The rows of a group lie close to one hidden flat surface of 10 dimensions, which may be shifted away from zero. Surfaces can cross.
In the rows, 128 means zero.
Known rows, each followed by its group:
[110 126 162 175 119 114 139 116 158 162 143 119 126 143 153 118 116  97]
suvo
[145 135 156 138 113 133 133 188 172 137 164  42 151 118 121 145  88 177]
disa
[170  89 148  93 108 111  81 116 154 130 135  95 107 104 122 117 121 137]
Fedok
[162 127 107 155 146 111 113 122  80 159 169 170 117 119 166 158 135 119]
nad
[134 154 125 209 122 144 137 105  91 135 152 154 153 111  92 109  58 135]
Fedok
[153  75  91 167 145 142 129 157  82 193 141 102 133 132 154 139 113 116]
suvo
[100 167 111 132 114 169 160 144  96 105 143  99 162 153 143  95 183  93]
zavu
[165  76 136 102 110 109 153 137 173 155 138  94 133 171 114 135 123 116]
tasib
[151 104 116 148 136 153 135 133  91 135 149 113 113 119  92  97 105 135]
nad
[183 128 138 108 101 119 115  88 174 191 131 110 141 142  80 133 193 182]
disa
[114 135 141  83 150 109 126 104 130 103 143 118 108 122 142 129 149 138]
pove
[179 128  80 138 123 117 188 156 136 211 127  85 109 142 144 106 178 131]
zavu
[160 149  99  74 149 106 146 172 124 101 150 126 138 123 140 184 127 169]
tasib
[180 142 116 128  75 137  90 155 133  97 129 123 155  91 126 119 100 118]
tasib
[198 108 121 141 133 142  77 120  94 194 168  84  96  83 105 107 163 185]
suvo
[147 142 105 153 131 108 150 131 111 150 147 158 126 133 158 140 133 109]
nad
[ 64 158 189  88 139 129 146 136 169  51 139 128 138 162 105 150 126 141]
nad
[136 132 128  90 109 149 122 169 154  71  99 151 161 142  67 162 107 161]
pove
[110 144 107 123 149 103 169 130 118 100 128 119 118 111 161 117  75 110]
Fedok
[112 185 134 135 112 143 138 111 102  81 157 125 134 112 136  77 143  99]
disa
[139 119 145  89 104 106 142 111 172 109 138 105 163 158 118 139 118 115]
zavu
[120 169 132 109 150  99 131  61 137 172 128 132 101 116 143 119 207 167]
tasib
[128 127 137 174 102 180  97  93  99 118 107 136 143 102  57  73  97 136]
pove
[ 78 157 154 189 200 105 129 160  99 127 156 162  34  75 173 141  81 158]
zavu
[151 119 143 168 109 162 102 209 122 143 163  62 119 100 139 113 114 134]
zavu
[125 145 120 147 114 117 158 161 164 129  94 126 132 123 133 127  86 126]
pove
[117 123 186 154 124 132 127 134 177 168 154 125 145 177  90 168 148 165]
zavu
[101 128 120 103 114 140 113 135 125 106 125  75 177 130 179 128 143  94]
zavu
[104 167 132 133 150 109 173 127 144 113 122 106  90 101 126  94  92 151]
pove
[111 153 148  45 154 144 175 210 141  28 162 119 104 163  88 152 153 165]
Fedok
[133 148  96 167 113 169 191 170  96  81 118 122 132 117  71  59  59 108]
nad
[112 137 138 117 150 115 141 102 137 154 155  96 178 151 137 178 132 164]
suvo
[100 138 121  90 148 133 115 136 110  63 109 155 133 117 122 149 114 139]
zavu
[152  78  93 101 123 145 108  56  96 168 110 153 185 176  88 147 177 121]
suvo
[126 108  98 134 134 119 144 143 111 135 121 116 132 128 170 128 107  94]
tasib
[130 121  83  96 166 136 128  94  61 128 134 140 122 122 142 125 173 128]
zavu
[126 131 109 146 154 131 117 169 105 117 103 190  89 102 125 154 106 152]
pove
[139 105 121  98 129 124 153 167 140 104 123 135 118 154 116 142 120 117]
suvo
[102 139  68 140 158 131 153 107 107 196  64 114 128 115 160 121 164 148]
disa
[142  74 125 132 133 144 155 165 124 123 136 127 133 164  81 141  76 125]
Fedok
[150 128 136 160 114 118 135 109 137 168 155 144 147 156 121 141 138 118]
disa
[103 134 189 135  97 123  89 136 171  77 149  97 154 114 142 135  70 114]
tasib
[157 127 131  75 125 117 130 125 129 108 166  43  90  94 145  69 149 127]
pove
[118  93 162 102 120 157 133 144 138  78 150  93 141 157  74 117 100 123]
disa
[ 90 163 177 148 120 135  75 100 132  99 147 138 166 112 137 152 115 138]
disa
[148 157 140 115 124 118 167 147 153 126 159  92 102 129 110 106 144 157]
tasib
[137 145 165 112  96 136 119 174 133  35 184 127 135 137 126 125 106  89]
pove
[173 113 123 148 118 104 135 136 127 147 167 123 137 130 137 140  89 118]
nad
[132 131 124 115 111 150 102 159 116  77 115 124 112  97 121 100 116 115]
Fedok
[106 169 144 161 145 125 194 156 153 149 141  84  81 126 120  87 128 158]
tasib
[117 159 124 154 156 173 140 121  48  90 170 198 113 145  71 114 161 139]
nad
[184 109 121 168  98  67 126 139 180 219 142 119 148 141 198 174 120 103]
nad
[108 137 121 149  99 117 156 120 162 137  91 120 162 145 156 116 109  84]
disa
[114 130 142  97 119 101 143 128 180 113 110 109 133 140 147 138 114 121]
tasib
[118 164 121  97 122 154 152 225 143  66 116 112 114 127 123 126 147 142]
Fedok
[142 129 130 153 131 123 130 153 123 116 149 108 130 100 129 128  58 137]
Fedok
[132 153 108 127 130 118 181 168 121  99 145 131 120 139 150 121 113 101]
disa
[101 135 123 119 155 124 141 143 145 128  96 131 139 128 114 169  96 180]
pove
[128 101 106 147 145 121 115  98  85 121 123 143 137 100 136 126  55 112]
nad
[157 159 124 168 125 125 122 145 159 188 113 149 156 123  92 184 121 218]
tasib
[131 130 152 118 124 127 135 136 146 115 149 118 134 144 105 138 125 143]
Fedok
[132 136 110 136 145  89 184 143 133 152 158  84 125 129 187 132  95 111]
nad
[164 148 115 114 129  95 189 128 176 175 110 157  67 152 101 108 188 152]
zavu
[152 143 140  91 117 153 120 103  99  82 189 102 167 141  77 118 147 147]
suvo
[155 145 119 126 128 126 142 145 139 149 139 107 130 123 112 134 133 171]
suvo
[145 149 153 100  89 130  96 108 167  96 132 100 170 117 102 125 120 150]
suvo
[131 114 100 193 142 156 122 117  55 182 159 112 142 119 152 109 126 107]
zavu
[211 119  78 110 154 110 146 156 120 179 124 128  85  97  83 146 122 216]
Fedok
[141 128 116 130 122 106 149 105 145 154 117 117 131 127 137 119 120 124]
Fedok
[115 132 117 138 149 146 151 143 119 146 121 117 144 142 103 142 128 166]
disa
[158 139 143 141 122 141  41 109 103 129 153 147 144  85 113 157 131 178]
tasib
[142 114 113 118 106 154 124 123 128 139 118 100 175 142 100 128 137 135]
pove
[119 129 125 113 147 125 131 133 104 116 150  90  92 104 168  95 137 111]
nad
[130  94  96 155 114 141 137 142 123 147  75 135 126 125 133 101 101  84]
tasib
[170  97 100 115 136 141 138 152 106 178 159 107 158 166 118 170 166 152]
pove
[113 121 144 160 107 130 100  98 131 151 132  95 151 115 166 107 119  92]
disa
[ 87  96 105 105 179 153 166 120  82 120 113 145 120 165  96 133 141 134]
disa
[135  92 115  96 137 128 128 120 129 144 104 131 108 141 124 125 163 121]
Fedok
[155 117 106 141 105 150 115 137 122 139  98 136 140 120  95 113 123 132]
pove
[102 123 159 112 126 117 117  98 152 116 124 123 129 136 136 126 128 117]
tasib
[133 119  96 101 140 129 147 104  96 108 131 137 166 145 121 142 115 121]
zavu
[126 198 121 176  92  94 225 165 195 109  89 166  95 130 124  70  87  91]
zavu
[111 110 132 118 164 109 127 106 106 135 149 115 120 124 154 148 114 136]
nad
[ 57 151 141 158 156 137 151 106 108 123 137 132 164 153 146 150 113 123]
disa
[126  88 136 152 103 144 100  96 129 142 109 158 164 154 108 130 117  92]
suvo
[130 122 133 106 133 112 119 114 137 126 129 128 115 125 140 134 142 127]
pove
[141  85 108 139 107 153 173 134  97  90 125 137 126 153  86  67  72  53]
Fedok
[170 109 124 105 101 127  92 129 126 109 126 124 102  95 126  95 124 108]
nad
[172 127 118 136 104 118 129  71 135 201 141  90 143 130 128  96 180 131]
suvo
[136 109  96  57 154 139  91 135  93  88 113 131 148 111 117 174 135 172]
suvo
[134  83 165 159 111 159  91 181 129  93 139 151 116 132  88 136  70 113]
suvo

New rows. What belongs after each?
[ 95  93 141  79 116 134  87  68 151  99  53 118 112 106 106  83 131 112]
nad
[128 103 126 122 143 135 113 133 106 133 143 118 140 131 138 151 120 134]
suvo
[129 219 118 123 100 121 101 104 124  79 120 152 142  70 151 102 152 138]
tasib
[ 85 146 149 102 145 121 116 119 130  82 124 124 106 105 149 120 125 125]
tasib
[ 92 159 147 156 124 126 129 130 155 125 105 123 123 108 138 112 108 135]
tasib
[ 56 128 163 171 153 143  74  93  98 107 120 129 135  85 154 131  72 128]
pove
[132 124 139 118 148 111 104 148 104 101 163 186  91 130 159 164 146 107]
pove
[146 130 117 176 111 125 171  85 122 155 137 174 171 173  88 126 100 104]
nad
[130 151 118 141 137 137 121 103  92 137 144 123 123 108 130 106 151 142]
suvo
[124 134 100 134 119 156 132 165 120 139  97 119 160 136 130 140 146 133]
zavu
[134 158 143 134  96  93 155 107 165 126 147 145 151 155 154 131 134  86]
disa
[ 99 152 118 141 146 111 136  98 127 168 118 114 142 124 178 139 149 133]
disa
[118 123  97 167 158 155 130 111  72 175 128 153 165 142 112 161 129 156]
suvo
[167 100 122 125 103 100 165 118 166 140 125  94 149 140 108 116  63 114]
nad
[166 114  77 119 136 115 123  95  86 133 109 170 108 104 128 112 121 112]
nad
[ 74 142 158 171 126 130 111  86 148 113  79 216 150 140  99 153  87 126]
pove
[135  97 132 152 100 147  83 112 125 149 108 110 141 110 130 101 117 100]
disa
[ 85 143 133 109 148 142 133 150 129 119 112 136 130 148 141 160 171 144]
Fedok
[139 120 130  87  84 116 106  69 161 106  85 161 150 140 115 109 154  86]
tasib
[130 128  39 108 176 109 222 202 129 177  68 108 103 132 162 155 128 161]
disa
[ 90 123 167 143 133 128  88 105 140 131 133 117 161 127 142 162 109 143]
disa
[129 201 110 114 113 109 101  99 141  93  81 159 121  62 137 110 133 157]
Fedok
[109 133 135 126 124 132 139 108 135 145 122 113 109 136 141  91 175 105]
nad
[ 49  23 179 119 178 130 122  55 105 141 145 129 122 196 137 143 122  70]
tasib
[130 177 130 165 122 119 160  83  96 116 176 220 157 174 120 137 154  88]
nad
[130  96 144 114  99 127  70 129 170 137  95  62 137  91 155 117 109 124]
disa
[160 115  78  74 127 131  97 138 112 116  82 121 128  89 135 131 144 147]
suvo
[137 147 102 170 125 100 197 130 115 141 165 109 150 135 174 111  74  79]
nad
[ 94 102 122 144 177 151 102 157  96 162 111 144 123 133 137 189 143 173]
Fedok
[117 133 126 129 112 150 145 141 116  88 127 131 126 137 116  91 128  92]
Fedok
[152 122 146 140  84 120 150 116 155 107 154 106 154 141 108  94  71  86]
nad
[122 160 144 159 107 133 126 128 130 117 154 121 152 122 141 114 113 109]
disa
[146 139 129  84 112 122 153 112 141 111 153  55 129 124 133  80 153 118]
pove
[210 105  94 118  85  69  94  60 155 204 105 188 125 132 166 135 185  81]
nad
[135 138  98 139 154  89 126 159 112 117 130 175 140 110 181 202  67 134]
nad
[ 94 174 153 125 107  96 144 101 187 114 107 127 167 137 154 144 112 122]
Fedok
[105 109 132 146 124 123 105 156 157 142  92 157 184 152 146 210  91 134]
pove
[ 79 129  89 125 189 123 180 157 103 118  91 112 116 111 151 146  68 154]
nad
[166 184  51 110 110 128 206 144 135 142  79 143 142 135  91 105 162 154]
suvo
[155 159 110 140  91  93 174 152 193 170  98 173 143 169 144 155 164 112]
nad
[111 138 151  81 150 112 108 101 122  97 163  97 116 112 158 133 151 138]
suvo
[119 151 159  96  98 118 136 116 171  77 125 112 111 123 119  84 134 107]
tasib
[125 171 135 187 111 153 125 157 126 114 114 166 107  99  91  97 100 147]
suvo
[145 120 129 118 104 143 131 116 129 131 127  97  96 120 117  57 169 101]
nad
[154 167  96  79  93 100 141  79 187 151  65 125 163 126 115 122 175 158]
suvo
[142 160 134  92 120 103  90 223 160  83 131 140  88  91 198 173 150 134]
nad
[130 132 135 111 109 108  94 104 158 116 103 119 129  94 152 115 114 122]
Fedok
[141 101 147 144 167 114  84  92  60 153 221 110 104 105 180 139 131 117]
nad
[ 98 139 134 159 182 143 127 145  64 120 179 118 104 101 146 136 101 153]
pove
[113 172 109 148 128 131 142 141 131 125  91 139 113  98 133 108 124 143]
tasib
[ 99 119  95  78 158 122 105 126 100 121 107  76 141  97 209 143 150 123]
pove
[102 114 133  96 171 146 139 109  82  67 151 124 115 123  75 120  82 155]
nad
[ 99 119 132 139 140 123 132 113 126 148 121 101 121 122 163 114 127 110]
nad
[120 185 128 154  95 138 138 102 161 129  77 177 138 124  79 103 143 148]
tasib
[103 151 114 144 144 107 199 132 142 173 141  99 153 170 168 147 146 124]
zavu
[117 124 152 172 131 146 105 132 121 168 162  65 154 115 141 132 108 153]
disa
[134 150 114  69  91 134 107 183 174  29  50 106 108  57 110  91  72 141]
pove
[ 69 156 165 139 137 143 153  97 115  96 181  52 178 139 141 105  99 120]
pove
[161 107  94 120 134 134 138 111  98 131 127 153 151 142  88 138 108 137]
zavu
[124 131 103 137 134  81 154  54 115 120 118 200 174 147 142 157  67  90]
nad
[ 80 164 109  91 158 141 140 121  86  86 128 128 124 123 169 118 179 112]
zavu
[118 144 134 125 125 110 145 109 142 121 132 159 143 153 140 142 139 105]
disa
[136 136 139 151 110 119 130  68 153 190 129 120 165 149 116 126 155 141]
suvo
[111 120  81 115 119 140  94  88  95 128  88 107 217 115 171 149 116 105]
suvo
[126 137 136 177 150 153 153 126 111 201 150 179 129 188  84 161 197 166]
nad
[ 80 140 141 117 137 106 140  75 167 137  86 134 150 143 133 143 122 137]
pove
[161 109 156 108 111 124 129 153 151 129 185  38 122 124 135 106 125 129]
disa
[ 72 151 134 120 177 105 113  95 127 108  69 173  67  74 134 125 100 167]
pove
[147 164 128 183 114 145 121 161 145 163 130  98 176 103 101 159  79 201]
suvo
[128 126  88 157 113 151 117 128 106 143  87 135 179 115 133 138 100 123]
suvo
[ 81 122 133 191 161 154  86 109  56 143 148 103 132  82 171 117  89 122]
pove
[155 135 152 155 143 121 141 153 133 175 197 160 133 178 114 190 170 165]
nad
[172  71 156 146 107 146  70 104 118 176 166 148 162 169  93 166 159 129]
pove
[ 88 100 115 120 165 120 128 109 107 134 106 145 126 135 154 153 113 117]
Fedok
[ 93  82 171 139 145 128 158 139 161 145 131  91 101 164 107 122 100 123]
tasib
[138 136 126  92 158  76 141 165 136 113 155 112  56  97 204 132 138 119]
pove
[143  81 111 116 140 123 119 131 122 153 106 139 131 138 126 160 121 132]
tasib
[118 119 152 114 125  93 108 106 152 140 146  81 141 117 194 139 121 105]
tasib
[139 131 119 119 130 143 132 166 121 107 121 132 101 113 108 117 127 145]
nad
[ 55 158 113 123 174 151 148 127  85  98 100 139  94 111 152 108 154 123]
nad
[157 119 163  85 134  89 149 103 166 143 172 128  98 164 112 139 171 144]
pove
[148 130 123 125 100 138  69 107 114 131 121  76 113  63 164  65 154 111]
disa
[ 57 138 112 156 159 145 156 169 128 139  71  97 120 111 167 122  99 130]
nad
[159 119  94 128 117 126 169 125 132 177 115  97 122 141 129  90 158 115]
disa
[166 165 113 176 114 116 117 101 108 185 177 116 177 117 159 146 145 143]
tasib
[149 103 187 150  94  98 116 114 198 162 154 120 142 160 123 150 105 118]
pove
[ 79 143 121 172 133 136 202 151 143 129  92 148 142 165 114 119  86 104]
tasib
[135 125 149 125 118 118 124 101 128 134 164 109 117 134 150 102 157  98]
nad
[ 78 139 150 118  98 165  94  93 127  94 112 130 186 154 128 122 172  91]
zavu
[134 162 124 130 114 138 135 127 115  94 139 152 130 125 114 109 141 119]
disa
[173 144 116 160 107 113 153  77  74  88 193 198 162 145 102 111  76  74]
nad
[128 140 129 132 134 126 138 133 118 123 151 132 114 129 142 119 145 116]
nad
[168  93 119 103 137 136  74 155 114 136 127 100  96  83 126 131 126 162]
pove
[117 145 135 131 138 113 149  89 107 117 165 145 132 143 145 121 133  97]
nad
[ 80 112 138 123 154 104 153  84 159 178  94 117 142 160 147 153 138 135]
nad
[136 107 136 111 131 125 122 116 138 144 123 113  92 122 118 102 150 132]
tasib
